All groups share one centre, and each spreads out both ways along 10 directions, with some noise.
Some rows, each with its group after it:
[ 14  14   7 -17  -9  -1 -20 -13 -10  -4  26   7  26  -4 -17   6 -17]
F
[ 13   2 -36 -82 -10 -55  59  46 -11  46 -40  18  15  25  66  30 -17]
A
[ 15  24  -9  38 -55   5  24  21  42 -36  13  12  64 -29 -44 -34  56]
F
[ 27  -5 -16 -13   8  -9  41  12  -8 -15  23 -24 -25   3  30  14   9]
D
[ 23 -29  35  -3  23   2  17 -30   7  -6  10  22 -21  26 -34  -9   8]
G
[ 10   1  -2 -29  19 -27  13  -7 -21 -12   6 -37 -19   7 -16 -13  -7]
F
[ 44  -7  -3 -29 -42 -18  28   8  -4 -19  19 -27 -17  -5 -12  10   7]
D
[ -1  19  13  -6   0 -16 -18  12   3  14 -32 -37  26  -9 -43 -48 -18]
G
[ -9  40  -8   0 -32 -29   8  33 -19  20   5 -25 -42 -39 -25 -28  -6]
A
[ 28  28  16  14  12  -3  54   5   0   2  27  33  11   7  26 -33  43]
F
[ 36   4  -4  15  22  12  31  -7   3 -18  -2 -37 -15  14  -1  -3  22]
D
[ -3  24 -33  13 -27 -17  12  23   2 -37  28   4  -7 -32 -13  -7   4]
A
[ 18 -10  16  -2  -8 -20   9  -4  -9 -29  33  17 -43 -14 -32 -23 -19]
F
[-12 -65   6 -17  26 -10  17  18  17 -40  76  13  57 -15 -40 -28   2]
D
[  1  39 -11  20  13   5  22 -10  -6 -18  34 -24 -13  -8 -33 -18  47]
G
[ 58 -15   3 -19  -8   4  39 -11  17 -26   4  49 -13  28 -49  21 -22]
D
[ 23  -8  12 -28   1 -28  38  13   0   6   0  31 -13   9 -17 -17 -11]
A
[-15   0   9  13  -1  -9  11 -17   0 -16  36 112 -29   4  -3   6  10]
D
[ 12 -16   6 -23   3 -25  30  -5 -12 -23  56  32 -21  -5 -30 -10   3]
D
[  9  -9  -2 -23  20 -11  22 -21   1  -9   0  15  -1  33 -20  12  20]
G
[ -2  -2  -2 -23 -21 -31 -11   1 -10  -9  -8  -7 -16 -12 -24  -5 -24]
G
[ 24  42  -9 -13  16   1  47   0 -24  13  44 -11 -26  -4 -12   9  32]
G
[ -8 -39   6  -5  -6  -1  12   4   5 -16  42  52  22  -5  22  11  17]
D
[ 26 -19  22   5 -44   9  -8 -21  -3 -11   8  20 -28  -8   3  17  -5]
G
[  0  47  -2  20   7  -8  23  -7  -7 -11  32  54   8  -3  18 -17  28]
F
[  7   8 -19  24   0  10   9  12   8  -3 -13 -27 -41  -5  18   6   2]
A
[ 45  -5  13  23  11  12  23   9  17 -23  21  10  -2  -7 -44 -29 -27]
F
[ 21  37  55  -2 -11  10  35 -26  -5  52  19  52  10  10 -38 -24  67]
A
[ 14 -31  -1 -34 -29 -30  18  22  11  -6  -9  27   1   1  -1   1 -24]
G
[ 22 100 -32  28 -47  18  -9 -29  -2  -1 -44 -40 -21   9 -17  34  49]
D
[-21  63   2  14  36  -1   9 -18 -30  31   6  26 -34   9  25  -7  21]
D
[ 30  11   3   2  -7  -6  23 -15  -7 -17   6 -40 -12   7  -9 -10  35]
F
[-27  20 -20 -26 -26 -44 -11  17 -26 -13  27   7 -27 -34 -31  -7 -31]
A
[ 26   4  -8 -18  24  11   9  16   2  16  -4 -50  63   7  17  -3 -10]
G
[ 20 -63  -6 -16 -31 -12  23  12  20 -24   0  18   0   4  30  16  -4]
A
[18 -1 18 -1  0  7 37 -4  8 26  5 48 15 18 11  3 37]
A
[ 11  32  21  10 -43 -11  15  34   4  36 -13  24  -7 -26  -3 -30   1]
D
[  4   2 -58   2 -11 -17  51  54  -7 -22  28 -27 -41 -33  60  10  -1]
D
[ -8 -17 -24  13  24   3  12  -2  11 -36  19  -9  -3   1  -7   2  13]
G
[ 57 -45  27 -19 -35  12  30   4   8  13   0 -51 -25  -1 -13  12  20]
F
[ 33  18   0 -52 -19 -11  22   9 -14  32   1  -2  24  15  16  29  -3]
G
[ 23 -28  21 -32 -36 -40  45 -16  -6 -29  41  52 -39   2 -42  -3  33]
A
[ 11   0   2 -51 -48 -35  34  47 -10  47  -7   3  16 -13  28  -1   2]
A
[ 38  35   5  14 -12  32  15  25  13  27   5 -10  30 -13 -34 -14  -5]
F
[ 22 -27   4 -14  26  25  17   2 -12 -11  89   4  33  -6   7  20  -3]
A
[ 20  -8   5  -1  12   4   3   9  -4 -10  26  22 -24  -6 -18  -2 -47]
F
[ 10   2 -23   4 -15  -2  18  35   0 -28  50 -69  23 -46 -12 -24  19]
G
[-30  36  -4 -16 -49 -12 -14  -6  -4  20 -13 -13  26 -12 -14   4  52]
F

New rows. What belongs after each?
[  8  28 -27   8   3  -9  29   1  -6 -31  29 -14 -28  -9 -27  -4  21]
D
[  46  -12   20  -22  -18  -27    8  -26  -26   -8  -14  -26 -102   11
   -9   10  -30]
D
[ 22  43 -12 -11  24  -9  23 -32 -25 -19  29 -40 -26  14 -35   0  32]
D
[-29  27  28  22  20  22 -45 -55 -26  -2  50 -25  -1 -12 -51 -13  45]
G
[-22  18   1  -3 -43  -8  -3 -28 -21   1  37  16 -37 -18  -7  25  54]
A
[ -5   0 -17 -14  -1  -9  -2  -1 -10 -18  22 -29  16  -8  -5   7  13]
G
[ 15   7  -7   4  16   5  17 -13   2 -22  24 -15   9  11 -23  -3  26]
D
[ 40  17  -1  -1 -38  -4  51  28   7   9   8  29 -11  -7  21  -2  18]
D
[ -5  24 -40  22 -24  20   5   1  33 -26   0  91   9   9 -24  46  -6]
D
[ 43 -24 -13   9  10  25  20   9   9 -30  32   3 -11  -2  -4  21 -44]
F
[-14 -13 -30 -17  12 -17  -3   7   0 -31  26  20  -9 -14 -34  14 -40]
D
[  6  15 -27 -31  -5  -4 -18   5 -25 -10  32 -14 -16 -16  -4  35 -53]
F
[  7   5  22  23  -1  12  -6 -41   1 -13   8 -23   7   6 -20 -13  56]
D
[ 44  12  13 -33 -44 -15  29  13   2   2  15   0  19  -6 -51  -8   5]
D
[ 34  18   5  11   9  15   9  18  17   0 -10 -25  10  -8 -65 -30 -30]
F
[ 16 -22   9  13 -42   2  13  22  19   1  -2  20  11 -17  10  -6   3]
D
[ 14 -17   7  -5   0 -12  20  -6   8 -22   6  -4  15   8 -15 -20  19]
F
[  4  35 -18 -20  28 -50  52  28 -10  -8  20 -12  15  -3 -10 -50   9]
F
[ -1 -13 -10 -49 -27 -24   8   3   1  16 -27  16  26  24  40  34  -2]
A
[ 37  20 -63  -2 -18  -7  44  47  11 -14 -27 -10 -67  -7  12  30 -57]
D
[-15  28 -45  14 -10 -13  28  18  -1 -28  16  15 -33 -11   2  10  18]
G
[ 43 -59 -11   9  43  28  13  -4  22 -46  10 -35  20  25  14  13 -29]
A
[  7   2 -14  16   1  23  -4  15  25   0 -22   9  27   4 -22   7 -24]
D
[ 28  35  18  20  26  32   2 -10   6  10   9  23  40  13 -11 -13  -7]
F
[ -6  19 -19 -33 -18 -35  -4  15 -15 -18  22  -8  17 -20 -29  -9 -31]
A
[-26  -3 -36 -28  15 -27  17   2 -10 -15  11   8  19  10  34  16  14]
F
[ 17  10  10  40  17  15   7 -18   5 -11   3  -6 -51   0 -25 -10  11]
A
[ 11 -50 -14 -49 -25 -20  37  55  11   9  23   8  39 -18   8   6 -24]
F
[ 23  -9   7 -16  15 -15  30  11   6 -15  34   0  10  -8 -53 -30 -13]
D
[ 42  44  -8 -24 -48 -21  39 -15 -14   2 -14  -3 -51  15 -21  27  29]
G
[ 10   3 -15 -31 -13 -28  30   4 -12 -26  54  21 -17 -11 -38   3  -3]
D
[ 25 -56 -16 -13 -22  -2  17 -15  18 -74  40  19 -10   6 -39  31   6]
D
[ 22 -38  30 -60 -50 -35  20   7 -29  32  -2 -65 -48  -9  -8   4  25]
F
[ 52 -11  49 -16  18 -19  34 -19 -27  14   2 -46 -74  11 -27 -35  -1]
F
[ 28  41  11  -6   8  -5  27 -11 -19  11  13 -23 -20   6 -18 -14  19]
D
[ 38 -13 -35 -10   0 -31  53  43  12 -54  31 -23  -9 -19 -25 -23 -31]
A
[ 14  30 -43 -15 -22 -14  12  21  -5 -32  17 -45  24 -14  -4  10   6]
A
[  7  41  -8  -9  60   4  11  -7 -17  14   5 -28 -13  18 -20 -10 -18]
D
[  9 -16  17  25 -33  -5 -10  -7  14 -34   0   3 -26 -21 -46 -30   1]
A
[ 11  15  -1  -4 -40 -15   8 -11  -7  -5   1  42 -48  -3  -7  18  -7]
D
[ -9  14   6  11 -33  -8  14  -4  -4   4  13  62 -29  -9  24   3  24]
D
[ 59 -23  -6 -17  27  10  53  27   5   3  20 -40  16  12  19   5  -5]
A
[ -6 -25  -8 -11  -2  -2   5  12   3 -20  34 -32  37 -16   5  -1  17]
D
[  5  -6   7 -17 -22 -40  42  43   6  15   6  11  -6 -24 -31 -44  -1]
F
[ 31   3   8 -40   0 -15  26  11 -16  17  -2 -37   1   7  -8  -2  -4]
A
[ -7  44 -62  -2   5  -7   3  16  -3 -23  -3 -12  20  -1  24  26  -5]
A
[  9  43 -26  33   5   7  17  22   5 -28  23 -15  -2 -27 -27 -23   2]
A
[ 23 -47   2 -14  -5  -8  -6 -16  11 -55  15  -1  13   9 -29   4 -19]
A
[ 24  18 -13   0  15   1  17   5   4 -13   0 -15   8   9 -18  -8  -4]
A
[ 27 -16  -6 -39 -42 -21  25  18  21 -11 -19  27  71  18   7   0  11]
A
[ 20  24  30   1 -53 -10  10  25  26  12  -6  35  82 -14 -40 -49  20]
A
[ 13  19 -26   8 -15  -7  19  14  -4 -20   6 -56 -26 -17  -4  -2  18]
D
[ 42  18   9 -12 -19  -4  28 -17   2  11 -31  25 -34  36  -6  15   7]
G
[ -8   3 -22 -24 -14 -28  34  20 -16 -22  68  -2   9 -28   5  -2  32]
D
[ 13  -2 -18  19 -12 -17  39  15 -11 -25  27 -41 -59 -27  35 -14  27]
D
[ 19  37 -18 -25 -18 -44  28  14   5 -11 -30  -4  11   4 -34 -28  -6]
A
[-11   3 -17 -49 -21 -50   2  -6 -22 -18  10  31 -17   5 -23  13 -15]
A
[ 26  -5  33   6 -46 -25  37   5   6 -25  55  54  18 -24 -11 -42  35]
F
[ 23  -8  11 -12 -42  -2   5  27  13  24 -26  36   1  -9   8   6 -35]
D
[ 47   8  32 -19  14 -12  26  -3 -31  14  27 -22 -57  -4 -15 -15 -32]
F
